All groups share one centre, and each spreads out both ways along 11 directions, with some noise.
(in the rows, 128 means zero)
Known rows, each followed by its group:
[115 174 173  86 136 133 136 157 141 128  64 123 129 151 124 104 107]
mev
[143 169 122 138 178 107 115 135 167 162 146  83 165 157 166  42 102]
nud
[122 108 164 102 150  93 101 143 134 108 126 158 148 129  93 123  83]
tek
[134 117 154 112 161 102  84 150 153  97  97 123 129 172 124 229  84]
mev
[223 111 104  75 101 103 143 105 103 132  87 106  92 184 149 105 143]
Vikig
[171  93 110  97 118 166 126 148  88 161 172 136 124  65 108 103 141]
Gifo
[105  94 122 113 136 123 110 156 140 104 113 123 118 111 113 147 121]
Vikig
[185 101  79 105 125 173 169 142  81  96 169  94 146  82  83  96 114]
Gifo
[ 97 170 181  93 169  70  78  91  94 136 134 122  95 118 116  80  96]
nud
[108 146 199 129 113 117 128 148 118 165 103 146 115 129 131  94 138]
mev
[102 122 165 127 242 145 162 134  52 119 113  92 128  63 110 128 160]
Gifo
[ 80 157 178 160  88  98 138 140  85 145 144 145 136 149 134  91 123]
nud
[109  99 165 100 122 111 102 213  74  94 152  80 108 120  89 163  64]
Gan
[128 109 119 131  86 140 112 216 143 131 158  80 147 133 127  96  94]
Gan
[132 129 130 108 142  96 137 122 101 144 126 167 138 166 137 110 129]
Vikig
[ 99 107 117 147 191 137 177 141  99  90 131  99 145 104 111 119 139]
Vikig
[143 100 164 145 120 112 135 140 117 141 123 103  77 125 129 141 140]
mev
[ 89  95 123 148 138 124 102 142 149 113 146 117 119  88 120 140 134]
nud
[ 96 118  79 140  99 121 145 127 125 136 129 107  79 131 163 111 170]
Vikig
[168 127 142 154 121 109 133 152 126 139  75  95 185 182 172  43 163]
tek
[115 121 124 121 147 133 153 132 163 107  61 142 171 125 127  56 162]
mev
[137 165 146 124 111 135 108 103  95 129 159 104 111 103 113 132 108]
Vikig
[127  80 141  81 121  81  91 147 115 119 130 178 108 155 108 174  95]
Gan
[ 87 141 117 113 168 119  99 131 149 127 123 115 137 101 129  68 126]
Gan
[133 153 140  97 193  73  98  61 135 110 203 131 104 112  73 149  33]
tek
[124 136 127 123 152 119 131 101 136 137 130 143 124 123 131 117 135]
tek
[141 133 143 132 123 142 146 175 153 188  93 182 159 195 187 145 159]
Gifo
[ 88 160 164 152 130 128 148 119 109 135 129 139 120 125 125 138 131]
nud
[ 56 141  92 172 134  97 122 167 117 106 186  72 129 156 153 128  93]
Gifo
[104 123 113 139 139 111 132 127  94 157 163 211 183 155 151 128 136]
mev
[121 135 211 115 206 110 117 139  97 139  70 114 138 112 125 100 144]
tek
[140 148 133 125 126 145 140 123  91 136  57 103 116 146 164 125 186]
tek
[163 157 123 106 110 133 124 116 151 121  76 111 126 173 145 144 125]
nud
[160  87 142 109 139 136 156 128  96  95 104 115 136  83  82  83 142]
Gan
[130  93 107 103 122 173 134 188 128 134 151 161 153 102 108 153 115]
nud
[140 147 133 109 142 113 101 113 126 129 155 124 132 135 124 135  90]
mev
[119  80  80 116 117 102 102 102 202  73 196 169 123 102  65 169  59]
tek
[ 97 123 119 117 104 112  88 169 138 139 159 125 119 134 136 120  98]
Gan
[139 132 146 124 132 105 134 136 140 141 113 137 146 163 134  84 122]
Gan
[128 113  85 126 119 127 166 144  89 142 111 156 139 188 177 149 168]
tek
[108 113 107 103 123 137 168 155  89 105 111 136 109 144 121 162 129]
Gifo
[120 108 149 138 150  99 135 160 116 129 112 160 176 171 137 112 127]
Gan
[114 107 112 149 121 132 118 134 151 118 132 134 138 121 135 141 144]
Vikig
[144 113 144 105 157 113 100 142 134 121 142 135 153 131 106 133  88]
Vikig
[115 116 130 124 104 107  97 129 120 113 136 107 121  97 113  70 125]
tek
[119 140  74 170 138 131 186 110 120 146 116 112 134 166 189  88 191]
tek
[123 142 145 150 143 126 103 126 147 125 116  80 128 115 139 105 135]
tek
[149 166  85  81 173 175 110 107  94  97 184  30  95  44  90 115  81]
Gan
[139 106  95 100 161 142 157 143 137 124  96 136 148 120 128  73 150]
nud
[215 126 175  79 106 150 101 117 167 146  82 163 159 116  96  83 118]
Gifo
[122 168 157  88 157 127 122 109  95 140 122 158 135 125 116 116 110]
Gan
[148 122  38 128 142 112 160  77 118 138 180 120 110 132 148  67 146]
mev
[141 137 126 128 112 123 123 114 141 162 126 125  86 143 159 134 147]
Gifo
[130 122 133 147  97 133 117 167 148 129 141 109 136 139 133 130 116]
Gan
[130 137 123  91 106 119  74 150 158 139 110 149 134 161 146 144 104]
nud
[ 81 109 139 112 159  51  94 157 125 126 131 116 125 151 135  49 106]
mev
[ 95 177 102  25 146 132 104 161 136  84  89  75  95 137 105 109  58]
mev
[168 119 122 129  98 127  92 125 142 144 163 167 166 138 127 136 110]
Vikig
[ 80 142 106 156 100 104  89 174 134 170 203 131 136 154 169 115  99]
nud
[214 104  38 162 104 124 122 104 148 173 186 126 151 186 199 130 151]
tek
[128  80 120 113 149  71  92 141 155 111 118 146 138 168 133 141 109]
mev
[104  97 124 128 128 116 139 113 126 109  90 155 121 115 120 111 169]
nud
[187 120 163 122 144 144 114 152 164  93  85  96 160 157 110 196  92]
mev
[124 132 176  70  59 148 115 153 102 149  86 133  53  92 102 105 143]
Gifo
[138 122 118 117 186 105 182 160  68 120 138 148 187 188 135 114 106]
Gifo
[153 133 160  78 163 104 104  95 130 137 141 178 133 113  83 117  85]
tek
[ 86 146 113 152 126 129 150 151  81 139 173 128 143 146 148 137 122]
Vikig
[132 123 126 149 160  90 139 126 162 122 101 157 185 191 150 100 130]
Gifo
[138  85 137 149  86 138 106 126 117 114 133 149 158  73 101  89 153]
Vikig
[115 115 128 147 155 110  91 125 162 102 123 110 134 122 128 158 123]
Gan
[122 155 183 127  75  93 143  66  27 119 148 151  81 128  96 135 117]
nud
[147 170 106 153 138 116 117  64 151 148 169  96 106 124 150 121 123]
Gan
[117 144 174 131 158 111 141 113 181 131  22 176 156 171 148 107 163]
Gifo
[103 141 131 132 182  95 111 101 131 115 129 133 115 157 141 197 107]
Vikig
[150  95 123 131 102 137 155 158 108 121 120 111 152 114 119  53 149]
Vikig
[199 100 157  94 112 121 116 129 140 143 114 145 137 127 102  81 120]
mev
[157 128 156 135 128  70 102  75 122 110 117 102 125 126 115  52 128]
nud
[139  97 153  97 120 160 117 122 119 154  96 144  75  56 111 125 182]
Gifo

New rows. What belongs after each?
[140 121 113 112 194 123 150 113 147 108 126  91 126 100 104  80 121]
Vikig
[ 60 189  40  96 161 161 160 119  89 102 156 105 144 120 137 112 109]
mev
[111 131  63  88 125 125  93 142 140 141 182 124 112 123 138 109  96]
Gan
[166 127 125 121 119 141 159 101 122 142 128 123 104 111 124  91 153]
mev
[123 147 119  72 157 139 123 145 121 118  88 103 112 141 128 141 113]
nud
[153  91 118 141 113 101 103 144  84 118 102  84 139 148 158  88 166]
tek
[144 146 154 135 133 110 142 110  69 116 161  92 111 123 105 116 102]
nud
[ 86 141 151 141 142 124 145 148 109 129 126 125 130 126 126 111 132]
nud
[103  93 130 122 154  68 124 140 127 100 123  74  75 129 121  86 119]
Gan
[173 118 150  63  86 110 106 177 105 163 148 146 114 160 117  89  79]
mev
[128 117 154 145 160  75 102 103 140 117 122 130 130 151 131 141 120]
Gan
[128 158 114 109 100 107 129 111 110 133 106 141 107 194 159 155 126]
nud
[160 116 180 161  76 104  90 138 141 207 183 186 158 128 141  60 132]
mev
[124 117 123 118 177  95  81 153 131  92 145 134 197 154 117 146  72]
mev
[178 146 161 142 141 123 115 114 122 147 146 139 141 162 137 196 101]
mev
[153  82 121 126  76 142 155 120 138 123  41 193 145 149 139 124 205]
Vikig
[115 152 145 118 167 128 144  82 115 127  94 111  87 106 124 131 150]
Gifo
[ 67 128  72  73 191 177 163 185 117 158 136 129 122  71 132  70 145]
nud
[105 196 134  97  91  99 117 109 117 142 145 130  84 175 138 133  80]
Gifo
[154 109 109 130 157  91 142 111 117  91 131 100 120 171 129 161 105]
Gifo
[ 96 107 102 101 130 125 113 165 181 124  96 154 134 146 142 133 132]
Gan
[109 134 134 127 210 127 124  94 106  64 111  84 155  79  87 119 116]
mev
[154 134 149 142 127 146 150  97 110 140 116 145 161  88 109  49 164]
Gan
[ 98 138 144 117 148 113 131 100 103 139 124 192 139 131 123 137 134]
Vikig
[109 141  45 100 122 157 183 152 174 122  67 169 153 194 175 130 154]
mev
[109 132  76 125 112 124 117 159 186 129 123 115 147 163 163  96 120]
mev
[139  98  60 177  82 102  97 152 122 145 219 112 141 179 177 162 114]
Vikig
[125 138 101 147 152 170 166 114 182 119  82 147 180 121 137 113 161]
Gifo
[133 120 139 108 105 113  96 132 123 141 133 173 139 142 126 139 118]
Vikig
[178 100 167 123 134 105 162 133  90 142 118 115  85 151 124 146 139]
mev
[115 107  81 144 186 165 162 178  78  73 158  29 157  84 115 125 119]
Gan
[142 104 136 114 122  82 119 126 120 125  78 134 110 175 153 120 149]
Vikig
[161 143 145  97 150 122 128 123 132 123  96 109 127 142 122 115 112]
Vikig
[115  97 124 173 113 145 163 157 112 157 199 181 168 109 122 114 134]
nud
[134 123 149  70 171 115  94 107 116  82  84  81  92  87  89 123 115]
nud
[140 104 124 114 119 135 115 178 131 104 115  72 140 105 112  79 116]
nud
[151 132 159  90 112 117  79 119  55 106 166  85  86  94  84 171  78]
Vikig
[171 130 112 108 157 105 100 113 158 106 126 102 127 174 134 180  81]
mev
[164 109 142 116 120  91 112 140 145 135 114 144 141 178 137 118 113]
Gifo
[106 173 162 111 157 113 152  75  82 108  83 102  85 120 113 111 138]
nud
[121 139 134 158 156 136 142 132 179  94  87 112 195 133 124  77 128]
Gifo
[136  73 101 142 130  80 137 153 139 118 138 109 123 162 142  88 129]
Gan
[126 203 164 119  64 168 111 112 218 133  65 111 115 110 118  70 129]
Gifo
[ 49 113 151 189 106  83 143 123 118 137 127 180 135 148 149 109 171]
nud
[ 74 140 188 123 143  80 156 132 115  68  71 108 154 122  75  11 107]
tek
[ 95 103 127 136 138 128 124 173 125 110 135 107 136 114 119 129 117]
Vikig
[154 132  81 106 122 158 119 115 114 118 169 143 159 114 117 147 106]
mev
[115 143  75  91 134 113 130 140 160 121 109 125 115 178 156 122 116]
mev
[100 103  86 140 103  83 132  95 177  51 108 137 129 160 109 136 113]
tek
[122  65 141  96 167  89  92 107 168  83 115 185 133 111  77 173 100]
tek
[117 144  73 135 147 162 125 173 157 146 176  44 127  95 150  67 116]
nud
[ 77 115 153 106 112  88  72 133 126 128 112 140  85 117 129 114 130]
Vikig
[ 57 158 138  95  63 167 168 183 139  79  57 140 136 123  91  99 122]
Gifo
[125 140 136 127 135 125 157 104 103 111 100 123 119 129 125 114 146]
nud
[155 162 142 110  97 131 131 125  92 152 168 124 133 129 117  86  99]
nud
[107 155 108  72 150  81 129  96 121 137 117 120  80 145 136  60 115]
mev
[130  89 170 133 140 114 109 147 161 129  67 132 130 120 128 106 162]
Gifo
[ 76 113  97 102 148 151 104 177 108  91 144  82 111  74 104 147 108]
Gan
[134 105 128 107 158 119 114 131 146  93  94 130 150 136 114 147 117]
mev
[117  94 144 139 108 125 126  98 121 101 115 157 112  95 101 154 155]
nud
[185 163  76  82 110 139 135  97 137 147 156 117 131 125 125  40 102]
mev
[152 174 147  61 186 114 127  76  79  95  87  84  75 138 107 170  92]
nud
[150 138 159 114 132  56  22  72 154 138 165  96  91 122 124 100  84]
Vikig
[ 91 166 128 124 148 109 151  47 101 121 104 118  65  95 124  89 167]
nud
[159 147 193 151 121 121 124  77 129 111  94 122 102 136 112 204 128]
Gan
[132 117 106 113 162 111 134  98 142 121 112 149 126 144 136 133 139]
Gan
[151 119  85 104 160 125 178 150 102 135 142 132 139 163 138 114 113]
Vikig
[125 139 144 119 115 117 124 130 121 124 109 140 130 153 131 128 124]
nud
[145  92 138  72  90 129  95 134 123 116 125 142  80  95  84 139 106]
Gan
[141 205 136  91 124 141 140  88 118 127 124 118 103 147 120 140  87]
Gifo
[156 182 131 121 179  89 116  90  76 149 203 118 158 154 132  99  70]
mev
[188 173 238 162  96 148 135 141 159 187  88 130 128 156 141 148 131]
mev
[ 96 160 134  80 153 149 118 136 108 101 102 144 168  97  93  98 102]
mev
[109  87 179  94 159  70 116 153 104 116  85 168 135 144 111  94 123]
mev
[158  81 135 155 106  94 147 107 108  86  98  98 142 122 109  49 161]
nud
[113 105 117 159  94  91 101 119 120 140 147 158 137 150 157 118 153]
Vikig
[166 139 102 102 143 101 124 117 165 126 117 109 124 183 150 119 101]
mev
[137  93 135 111 152  91 116 124 154 103  90 119 103 139 121 126 134]
mev
[144 143 104 117  97 145 137 167 111 108 174  88 156 127 106  87  74]
Gifo
[179 102 163 104 152 118  89 133 150 127 131 136 162 111  92 110  95]
tek
[169  82 122  95 103 100 123 157  74 115 125  79 101 136 120  78 123]
Vikig
[130 176 134 119 102  99 107 132 127 161 124  86  88 185 174 105 116]
Vikig
[151 103 145  38 133 108  69 149 137 130 112 200 149 136  95 137  79]
Gan
[ 73 178 153 163 159 178 125 106 132 101 108 109 139  80 118 199 140]
mev
